The rows come from 4 hidden closed curves, with some noise, and rows from the same curve form a group. Each curve winds through 8 dimensions. The rows are also pushed far along 6 directions, which tell nothing about the answers.
Some rows, each with its group after it:
-28.6 -27.0  11.0 -19.4 -14.8 -33.1  21.9 -47.1 -20.9 -18.5 -28.0  27.4  11.7  42.0   9.4 -11.6   8.3   8.5  10.4
Z634
-32.2 -24.8  -1.4   6.6 -23.9 -52.8   6.8  -9.8 -44.7  -5.6 -44.0  13.9  23.9   7.3  -0.9  -4.2  -2.9  12.9   1.0
Z489
 -3.4  24.8   2.4 -19.9   6.6  53.9  10.3  12.2  21.2   3.9  -8.8  23.6 -41.3 -22.6   6.1   3.8 -18.8 -13.1   0.2
Z489
-47.6  -5.5   1.8 -36.0 -33.0 -22.0 -29.7 -38.5 -32.6 -29.8 -26.5 -16.7   4.8  -1.3   3.9  -6.1  48.1 -14.8  45.7
Z634
  4.2   0.5   4.4 -18.1  17.8  51.7 -10.2  11.7   7.2 -11.4  13.8 -22.9  -0.4   0.6   0.6  -2.3  -9.1  -3.2  11.5
Z527
-31.8  18.2  24.5  15.8 -24.3  13.2 -13.8 -22.8  28.0   0.0 -58.6 -14.9 -25.4 -40.9   4.8  50.2  13.2 -23.8   9.0
Z889
-11.4 -23.9   7.6 -11.5   4.1   8.6  19.4 -19.3 -21.5  -7.8  28.9 -18.4   8.7  55.1 -22.7 -21.7  20.9  11.3  27.4
Z634
-20.9 -12.5  14.8  32.6 -18.5 -11.2  -9.0  24.8   4.8   5.4   8.9 -23.3   7.3   0.6 -21.7   8.1  -6.8   6.3   2.3
Z634
  6.8   2.0  -7.9  12.8   9.3 -31.8  -7.4  -3.5  13.1   2.0  -4.3  32.5   5.0  -7.3   3.6 -14.4  -5.1   4.1 -27.1
Z527
 -3.4   7.5 -19.8 -16.9  10.6   5.2 -10.6 -18.9 -13.8  -1.1  -2.1   7.0 -10.9 -14.2  -5.2 -22.7  11.0 -22.7  41.9
Z634
-21.3 -15.8  -4.9  24.0  -6.8  -5.5   6.4  14.9  -2.7   5.2  40.0 -25.1  -1.1  22.6 -34.6  -2.4   7.3 -14.2  19.8
Z634
 13.2  -8.1 -26.5  14.5  27.4  10.4  20.5  31.4  28.2  15.0 -25.9  51.3 -23.1  -0.4   8.2  19.4 -50.6  -9.5 -41.3
Z889
 -8.1  -2.3  -3.5  23.1  12.2  -7.3  -8.3  23.0   3.9   4.3  19.2  -2.1  -1.2 -10.9 -18.5  -6.0   0.9 -11.0 -21.0
Z634
 30.7  18.4 -20.0 -12.4  44.9   6.1  14.0   4.8  -7.6  18.2  -0.9  54.5 -16.2 -40.0  -2.5 -27.2 -18.0  -9.6   0.0
Z489
 32.0   4.4  -4.2 -47.5  12.3  23.0  18.0  -4.2 -36.0   3.3  11.3   7.4  -1.0  -9.9  17.0 -18.0  10.6   1.4  20.4
Z489
 -0.1  -6.9  10.9  27.0 -12.6 -13.5 -51.6   7.0  14.4   2.2 -62.3 -14.5  16.0   2.2  19.7  18.6   1.0  26.9 -42.9
Z889
 -3.2   6.5  23.8  33.8 -16.2  11.8 -17.6  10.7  28.7  16.2 -45.5 -38.8 -10.2  -0.7   3.2  81.2  -1.8  13.6 -22.1
Z489
 10.6 -15.0  12.1  11.1  -7.5 -15.6 -31.2   0.0 -10.3   9.1 -39.7 -31.4  21.5  19.3   5.4  29.5  10.3  41.3  -1.4
Z634
 15.2  18.6   5.1  49.9   1.9 -58.3 -18.7   7.9  12.8  25.4  23.0  19.0  -1.4 -40.5 -20.2 -22.4   2.3   2.7 -10.9
Z527
-12.8   8.4  -2.2 -14.7   3.3 -20.4 -22.6 -37.5  -5.1 -14.2   2.1   5.4  18.5  -5.2  -1.5 -25.3  15.0 -15.4  24.7
Z634
 36.6  22.2  -7.4 -53.7  20.1  34.4  25.6 -34.7  -6.4  -6.1 -19.8  27.6 -35.6 -38.8  38.6   6.9   2.9 -27.6  29.7
Z889
 18.2   2.7  16.2  48.6   0.8 -27.5 -38.0  17.4  21.9  21.8 -27.8 -16.8  12.7 -12.3  -1.0  38.2  -9.5  25.6 -31.1
Z889
 11.6  22.1   8.6  44.4   7.7   4.7 -29.4  26.4  34.3  15.5   3.3 -27.9 -16.8 -45.7 -14.0  23.2  14.3  -1.0 -28.0
Z889
 -3.4 -13.0   7.8   9.2   3.3 -34.5 -16.5 -12.5   7.2   4.5 -36.2  21.8  33.2   7.2   7.0   3.2  -3.4  16.2 -27.8
Z889
  8.9  18.3  12.2 -15.3   6.7  -8.8 -18.7 -56.5  -7.3  -3.6 -57.8 -16.0  -6.5 -26.8  14.5  37.8  37.3   1.1  23.5
Z527
 -7.2 -16.1  21.5   5.2 -10.2  49.8 -16.4  31.5  33.7   2.8 -17.8 -12.4  -8.5  21.1  16.9  25.4 -26.5  -6.1 -21.2
Z889
-12.4  23.8  -1.9 -14.9  -4.4 -20.3 -36.0  -9.9 -13.1 -18.9  46.4 -33.1   6.9 -27.1 -13.3 -13.6  47.8 -20.4  20.6
Z489
 34.8   2.1  -5.8  18.7  -1.9  23.5   6.6  23.6  25.8  12.9 -17.9  -6.1 -16.0  21.3  20.2  29.6 -33.7  28.7 -30.7
Z489
-22.3 -10.5   9.4   0.6  -9.6 -52.4   9.6 -23.2 -11.2 -15.0   2.7  26.1  22.0 -15.8   4.0 -11.5  -5.5 -25.8   2.1
Z889
 15.3 -24.5   3.7 -11.3   5.1 -21.2  31.1  -6.8 -29.7   7.9 -16.9  25.2  29.8  21.0  19.1   6.9 -19.9   2.4 -15.0
Z489
 14.2  11.8  -8.3 -34.3  31.9   9.9   3.1 -16.1   1.8   1.4  -9.4  52.9 -12.4 -13.7  13.1 -17.7 -21.7 -16.1  16.8
Z527
  6.8 -25.2  10.2  -0.7  -8.3   1.9   6.6   1.6 -27.4 -11.0 -24.7 -21.1  12.5  29.6  13.7   5.5 -18.4  30.6   3.9
Z527
 47.6   1.3  -3.2 -24.5  11.4  18.5  22.9 -18.9 -24.7  15.1  11.2  -9.5 -13.6  -2.2  12.2  -7.8  29.4  -6.4  31.0
Z527
 -7.5  22.2  20.1  13.0   5.1  12.9 -34.1   0.6  57.7   6.4 -32.9  13.4 -19.5 -33.9   9.0  37.5  -2.3  -8.5 -28.7
Z527
 10.1 -25.1   2.5 -15.0   6.3  -3.9  20.1 -10.2 -39.4  10.2 -12.8  -9.6  48.2  65.3  -2.6   9.7  -2.5  40.4  -4.1
Z489
 19.0  10.2  10.7   2.9  -0.8  22.6  -5.0   7.0 -13.2   5.8  46.1 -44.3 -14.6   4.2 -18.3 -14.5  21.8   8.8  36.9
Z527
 12.6   2.1 -13.6   7.5   5.5 -17.6 -19.9   1.1  -5.9  13.3 -65.7  41.7 -10.1 -11.8  21.6   0.2 -17.2  11.1 -24.5
Z634
 -0.2  23.6  -0.5  19.9  12.5  16.6  10.2   5.8  18.7  18.6  -7.8  21.2 -14.2 -25.5 -14.5  -6.4 -13.9   2.0 -12.5
Z489
-20.5 -20.4  -8.9  -8.6  13.6   2.5   3.5 -17.7   0.6   4.3 -46.0  29.8   5.6  30.5   0.5   9.9  -2.0  -4.3  -7.7
Z527
 13.7   2.1  -3.3  -8.3  15.7   2.9 -26.4 -27.8 -16.5  -6.2 -60.4   2.1  -1.1 -28.6  19.9 -12.0  19.4   3.3   0.8
Z634
-18.7 -38.3   2.0  44.2 -14.6 -34.2   2.7  32.8  -4.5  11.8  23.5   8.7  26.3  50.3 -24.5 -30.5 -30.3  15.9 -18.2
Z527
-52.9 -23.0  -4.2   9.6 -10.0 -12.2  32.7  23.7  13.5  -3.2  11.7  43.6   5.1  34.8 -23.1   2.2 -57.6  -7.2  -1.0
Z489
-11.0 -11.8   5.5 -34.3   1.9  42.3  24.3 -39.5   4.1 -19.0 -32.6   1.6 -20.7   3.8  23.5  20.6  -4.2 -36.8  37.2
Z489
-25.3 -23.3  -0.6  18.8 -23.2  -6.1  16.1  20.3 -15.5  -3.3  28.8 -24.6  16.5  21.0 -18.6 -12.5  -1.3 -10.3   3.3
Z527
-22.2   1.7  -3.0  16.7  -7.9 -15.7  26.4  -0.9   4.9  -5.6  25.2  24.7 -17.6  -9.3  -9.2 -15.4 -27.7 -40.2   8.7
Z889
 31.4   4.9  11.1   2.3   7.1  28.1 -25.1  19.5 -10.2  -0.7  15.5 -57.0  -2.1  -5.9  -3.1  -8.2  41.1  35.3 -10.5
Z634
-39.5  17.2   6.6  53.3 -16.8 -51.9 -49.3  21.3  27.7   3.4 -19.5  14.9   4.3 -37.5 -15.4   2.2 -15.0  -3.2 -39.1
Z489
 -3.6  18.0   2.6 -25.8  14.2  22.9  15.6  -9.4  -2.6   5.8   1.7  51.4 -29.8 -18.3   1.1 -29.8 -19.7 -22.4  25.4
Z889
 20.3 -11.6 -18.1 -28.4   7.7  12.0   4.8   9.7 -21.1 -16.6  44.9 -12.8   0.2   3.7  14.7 -25.9   3.6 -31.4  16.8
Z889
 14.8  32.1  -0.2  12.7  22.3  -7.4 -36.1   0.8  26.4  10.1 -24.3  18.9 -15.2 -39.5  -0.1  10.5  -8.5  12.0 -12.7
Z527
-38.2  -5.5   2.4   8.8   3.0   1.4  -2.0  -0.3  -1.7   2.3   8.6 -17.8   9.9  -8.0 -33.8  17.8   9.6 -26.1  27.5
Z527
-38.4  -2.4  -3.0 -17.3 -28.9 -47.9  13.7 -38.6 -34.9 -11.8  -1.9  10.2  18.1   2.0  -3.8   1.8  12.6 -30.3  37.8
Z489
 -6.7   9.6  22.7  -2.4  -9.9   5.4 -24.5 -30.9  18.8   1.8 -57.7   5.8  -8.4  -3.0  16.1  18.5  -1.0  12.6  12.9
Z634
-64.4  24.1  35.2   7.4 -40.5 -20.2  -2.2 -15.1  23.6 -20.6  24.1   6.8 -13.2 -30.3 -15.3  -0.9  -0.7 -34.9  19.6
Z889
-22.5 -29.9  28.1 -45.3 -16.6  18.7 -25.2 -16.7  -9.0 -38.9 -29.5 -26.6  21.6  24.5  33.8  18.7  15.0  -1.7   5.8
Z889
 25.2 -19.3 -16.4 -29.8  25.9  29.0  27.9 -13.4  -3.6   2.6  13.0  19.6  -7.4  39.9  10.3 -12.3 -16.9  -6.4  25.9
Z634
-11.8  34.2  -3.1   4.8  -0.6 -14.1   2.8   9.8  19.6  11.6  29.3  22.2  -8.8 -35.4 -22.1   5.1  -8.6  -8.0  10.4
Z489
-15.7  36.4  14.2 -40.0 -11.2  10.7 -21.3 -12.2  -9.0 -11.4  29.3 -19.7  -3.2 -43.1  -2.7  -1.7  45.1 -19.1  32.4
Z489
-16.4   4.7  17.1 -17.0 -17.4  21.6  -1.3   2.3   6.8 -11.0 -17.6  -8.8 -20.9 -21.5  12.6  22.0   5.1 -10.4   7.7
Z889
 19.2   4.8 -12.2  -9.8 -10.5 -45.6  -7.4 -19.1 -24.2  11.0  19.0  17.7   8.0   1.5   2.2 -38.0  32.8   5.1  13.8
Z527
 29.6  13.1 -34.1  -5.9  15.5 -45.9  13.8 -25.5 -49.7  20.6 -12.0  49.1  -4.2 -21.7   1.4 -46.7  -1.6  -4.3  25.8
Z527
 33.6  22.9  31.2 -24.8 -11.7  47.9 -32.1   6.7  -1.5   1.6  29.2 -50.9  -2.6 -15.4  17.3  -9.4  39.3   6.0  12.8
Z634
 63.1   3.7  -6.1  14.1  29.9  24.2  -7.6  49.6 -11.2  29.4  28.6 -19.8  -1.3 -11.5  -2.6 -14.1  -2.2  23.0 -21.6
Z634
 25.7  23.7   7.6 -31.8   3.3  10.5  -2.3  -4.4  -2.2  19.8   4.7  33.4  -9.0 -39.0  16.3 -16.8   2.0 -18.1  25.7
Z889

New rows. What belongs after each?
 43.0 -17.1 -32.9  11.7  26.8  10.9  10.4  30.9   5.4  13.3  -0.8  10.7  -0.4  32.0  11.7  -3.5 -27.8  21.8 -41.2
Z889
 10.2  35.0   6.3  12.5  18.0 -19.5 -12.0  -3.5  17.4   8.9  14.6  26.3 -17.7 -47.1  -9.5  -7.3  -5.0  -6.9  -0.9
Z889
  4.2  31.6  12.0 -13.0 -15.7  51.0  -4.5  -2.9  25.1  -0.4   6.1  -8.5 -31.0 -24.9  17.5   0.9   1.6 -26.1  10.0
Z489
 -2.1 -12.3  -2.0  -7.7 -11.9  25.2  31.9  13.2  -0.4   0.3  43.4   2.0 -18.7   4.6   0.9 -22.4  -9.9 -39.6  25.6
Z634
 23.6 -18.5  -8.7 -10.7   7.9  52.7  37.3  27.4  -3.6  11.1 -11.9  11.6 -17.8  40.6  14.0   1.1 -41.0  27.1  -8.2
Z489
 32.3   7.8 -21.1 -33.6  13.5  14.7 -23.2 -15.4 -29.2  -9.5   1.7 -35.9  -3.6 -14.6  15.3  -6.4  39.9  -4.7  28.4
Z889
-22.2 -13.2 -11.8  12.7 -14.7 -69.1  17.4 -40.3 -32.1   0.2 -51.3  21.8  31.0  19.8  -6.1  11.3  -4.5  24.9   0.7
Z489
  2.1   8.3  12.2 -27.7  -2.9  38.3  15.0  -5.7   4.8 -15.3   7.3 -18.8 -18.1 -15.1  14.7  24.4  -1.6 -18.0  20.2
Z527
 -2.4   4.5   9.4  36.8  12.3 -16.7 -20.7  14.3  21.4   9.9  -7.6 -11.2   3.3  -3.1 -20.3  34.3 -17.9  20.5 -13.2
Z527
 24.6  -6.9 -22.9  -3.5   1.9 -22.9   4.6   2.5 -10.2  -2.7  27.2 -10.7  18.5   8.5   7.4  -3.0   9.5   1.2  -6.3
Z889
-52.3 -18.9  10.1   6.5 -27.4  15.0 -10.0   5.5  -0.4 -21.9  -1.2 -38.5   7.5  54.4 -15.6  12.5  -7.9   9.6   6.1
Z527
  2.1  18.6  16.3  22.4 -12.9  21.7 -36.1  31.1  24.4   9.7  50.6 -50.2  -3.9  24.2 -23.4   0.2  20.2  23.3 -11.6
Z634
 40.6  -9.5 -13.7  12.8   1.2 -34.8  15.9  31.8 -24.5   3.5  23.1  18.8  -4.7  -3.0  18.0 -20.6 -36.3  14.3 -18.7
Z889
-24.2   7.3   4.5  20.1  -2.0   9.3 -23.1   8.9  35.1  -6.0 -33.4   7.6  -8.4  -5.6  -0.6  12.7 -20.2  10.4 -26.9
Z489
 30.8 -11.1  29.1 -17.0  14.6  48.7  -2.6 -33.3  -2.5  -2.1 -29.1 -39.3   0.2  29.3  12.1  11.3  32.3  30.4  13.1
Z634
 19.3  16.7   5.3  22.8  11.3  21.5 -32.2  25.3  20.5  15.3  -7.1 -24.9 -17.4 -26.0  -0.7  17.4  15.3   2.0 -27.7
Z634
-24.1  -0.1  -5.4 -21.9  10.4   9.3  18.8 -30.9   8.0 -16.2  -0.2  45.8 -18.6   3.0  -2.2 -32.7 -16.5 -22.0  27.9
Z634
 23.6  -9.6 -33.2  17.5  29.8  -3.4  43.1  32.6 -24.0  30.4  47.4  26.9  -1.0  -6.2 -27.3 -34.8 -23.7 -19.3   8.4
Z527
 21.9  30.5   2.9  -0.3  33.1  40.7   5.6  -2.0  42.2  10.1 -11.0  40.8 -46.5 -40.1   6.0 -11.4 -21.1 -10.5  -4.8
Z634
 40.5   1.4 -35.2  -1.5  37.6 -26.0  15.8 -18.7  -9.8  18.5 -26.4  67.0  -8.5  -7.1  12.8 -31.1 -29.0   3.0  -1.7
Z634
-59.3  17.5  27.2  22.8 -21.4   6.2 -14.4  15.8  18.8   1.9  22.5 -20.5 -13.8 -32.6 -36.8  22.7  11.1 -42.4  14.9
Z489
-20.2   2.1  40.6  17.4 -22.4  21.1 -22.5  -8.1  18.9 -13.1  26.2 -65.4   7.0  16.9 -21.9   1.9  36.2  19.0  12.2
Z634
 15.0  16.4  24.2  -0.4  -1.5 -24.2 -37.7 -38.2   9.8  -6.3 -53.7 -11.0  14.6 -45.0  29.0  28.9  25.8   2.2 -10.0
Z889
-26.3 -11.9 -14.2  28.4   8.2 -35.2  14.5 -22.0  -1.0  11.7 -54.0  39.2   5.7   5.3 -15.2   7.7 -14.0  -2.2 -14.1
Z889
-19.3 -20.3   5.9  18.1  -9.8  -0.1  20.5   6.5 -13.1  12.3  18.3   4.3  -1.0  32.6 -23.0 -20.3 -12.6  -9.7  17.8
Z634
 38.9  22.2 -17.9 -47.2  21.9  37.1  -3.3 -35.7  -9.7 -13.0 -13.0 -13.8 -25.3 -23.0  23.3  -7.1  32.0   1.5  36.8
Z489
  5.4 -24.9  -2.8  14.5   8.3 -54.7  -0.3 -33.8 -49.6   0.9 -56.1  11.0  18.3  22.4  -1.9  -9.0   2.1  36.7   6.0
Z527
 -2.0 -12.9  29.0   0.3 -21.4  15.7  -7.9   9.2   9.2  -3.8  26.4 -40.2  15.3  29.9   4.6  16.3  12.9   2.8  -5.5
Z634
  1.7  -1.9  24.2 -10.7 -16.4  48.9 -16.0  15.4   2.2 -17.7  17.6 -63.1  -9.5  14.9   4.1  13.8  12.9  19.9  14.2
Z527
 -0.8  25.2   5.7  26.4  10.7 -16.4  13.4  -9.1   8.4  16.2  13.9  35.9 -28.9 -39.8 -22.0 -33.8   3.7 -10.4   1.2
Z634
-21.9 -17.2   7.1  11.6   0.7  24.4   8.3  20.7  25.9  -1.2  34.0  -3.6   0.4  37.8 -16.9   1.0 -31.9 -12.2   7.7
Z634
 -4.7 -23.1  27.6  -7.1 -21.1  31.2 -18.7  -9.7   1.5 -10.7 -42.6 -59.0   5.6  12.0  18.9  48.5  17.0   4.0  19.5
Z489
  8.0  -5.6   5.9   2.8 -14.0  33.4  11.5  44.0  14.8   7.2  62.7   2.2 -10.6  13.6   2.1 -32.4 -29.7 -21.6  -0.4
Z889
 33.0  -5.5  -8.2  25.4  -8.3 -31.3 -11.3  -7.7 -34.4   3.4  13.9 -18.0  21.4  21.9   1.6 -60.1  23.3  33.6 -16.2
Z634
 -6.0   5.2   0.8  17.2   9.6  -5.5 -25.7  21.8  15.2  28.2 -10.2  16.4 -10.9 -21.4 -22.8   3.3  16.0   1.5  -9.0
Z527
 -6.5   1.1  -7.2  29.2   9.2 -23.6 -17.1  -2.6  21.1   9.5 -26.3  20.7  -2.8   0.8  -9.1   8.0 -17.7   8.7 -14.2
Z634
 10.7  20.5   4.0 -16.9   9.8  25.4  21.7 -37.9  15.6   5.5 -40.2  17.2 -27.4 -33.4  16.7  34.6  -1.0 -24.5  22.2
Z489
 22.4 -43.9 -13.9   0.1  -3.2 -13.8  24.2   4.2 -46.5  -9.8 -47.6   6.4   8.8  54.0  30.8  -6.1 -32.8  41.8 -19.7
Z889
-17.5 -17.0  -4.9 -18.5   8.1  48.4  25.9  20.1  13.8  -6.8 -22.7  22.0 -15.3  22.1  10.5  23.4 -37.4 -11.4 -13.9
Z527
-55.2  -9.8  -1.0  -5.0  -9.6   4.6 -13.2  -8.1  22.9 -22.7  -4.5  -0.3   5.2  24.7 -10.8  15.1  -2.1 -26.0   1.7
Z889
 -8.2 -22.8  -3.5  -4.3   2.9 -36.5   1.3  -6.8 -28.0 -13.1  -2.5 -12.4  40.8   9.0  -2.4   5.8  -4.0  12.2   6.4
Z527
-20.2   8.2  22.1  13.9 -16.0   7.4 -25.3  -8.5   5.6  -8.2  44.8 -63.2  -0.1  23.0 -35.6  -7.0  53.6  19.0  19.7
Z634
-16.1   7.4 -27.5 -13.3  -7.7 -34.4  26.0 -29.7 -25.3   9.3  -0.5  49.3   3.8 -13.0  -8.0 -38.9   9.1 -28.9  26.9
Z889
-36.1  -0.3   3.6  36.5 -25.7 -67.4 -30.3 -31.5  -7.4 -22.4 -33.9 -15.9  19.6  -9.2  -4.6   3.8  16.9   2.4 -13.7
Z889
 13.0  29.7   9.5  20.9  11.0 -24.5 -37.3  -6.0  35.1  20.3 -41.3  32.5   1.7 -49.7   9.0  11.4   2.0   7.0 -35.1
Z889
-11.6 -23.8  -5.2 -49.3  10.5   9.7  12.4 -12.6 -19.1 -13.1 -10.6  18.7   9.6  12.5  14.9   7.0  -7.5 -26.8  32.7
Z634
 16.5 -23.5   6.0 -22.5   9.1  26.3  12.1  -8.4 -17.6  -4.1  29.5 -19.3  15.8  66.1   0.5 -17.6  10.9  14.7   7.8
Z634
-38.9 -25.9  28.9 -15.4 -34.8   8.9  -7.7  -4.6   1.6 -20.4  10.7 -17.8  21.9  36.9   9.2  -1.5  -4.1 -20.7  17.0
Z889
 51.1  -6.0   2.1 -38.2  17.2  36.7  18.8 -12.4 -19.2   6.6   1.2 -28.2  13.6  15.4  20.9  16.8  16.8  21.9  22.5
Z489
 19.2   5.7 -18.0 -37.9  21.0  16.4  10.3 -38.8 -25.8  12.5 -17.1  35.6 -15.3 -13.6  10.0 -38.1  31.7 -30.7  34.8
Z527
-12.1  -4.7  -7.3 -17.4  -2.8  27.8  21.7  12.0  -7.1  -9.3  38.6   8.4 -27.8  19.3  -7.0 -35.4   3.1 -15.5  10.9
Z634
-24.2   7.3   8.6  16.0   9.9 -19.1  -8.3   0.8  14.7   0.2   8.6   6.6   0.6  -9.2 -24.7  18.3 -16.7  -7.4  10.3
Z527
 12.3 -18.6  11.1  32.0   6.5 -12.0 -18.8   1.5 -19.1  14.7 -65.8 -22.9  18.5   4.7   4.1  31.5   5.0  31.8 -29.3
Z489
  0.9  -2.1   1.4  29.2   7.6   7.2   2.3  18.4  -5.0   1.5  18.1 -34.2  -1.5  -8.4 -23.2   3.4   1.3   7.6  -1.3
Z527
-20.3 -11.0   7.6   4.0 -17.9  24.5  24.0  21.4  12.3  -0.4  38.9  -1.5 -20.0  -1.8  -7.9  -4.5 -13.3 -44.3  19.6
Z634
-38.3 -13.6  -1.2   8.5   0.6 -32.5  16.2  -2.7  18.3  -6.1   1.6  57.0   4.6   6.5  -9.6  -8.7 -30.2 -26.1 -16.4
Z527
 35.0   8.2   4.2  16.4  16.6   6.3  -8.5   2.6   4.1  12.2  15.3 -11.4  -2.4  11.2  -3.4 -18.4  14.2  24.2 -24.0
Z634
 19.4  35.7   8.9  12.1  23.2  12.9 -25.8   6.5  43.7  32.7 -10.3  15.3 -28.2 -69.1  -8.5  25.5  24.6 -22.7  -7.1
Z527
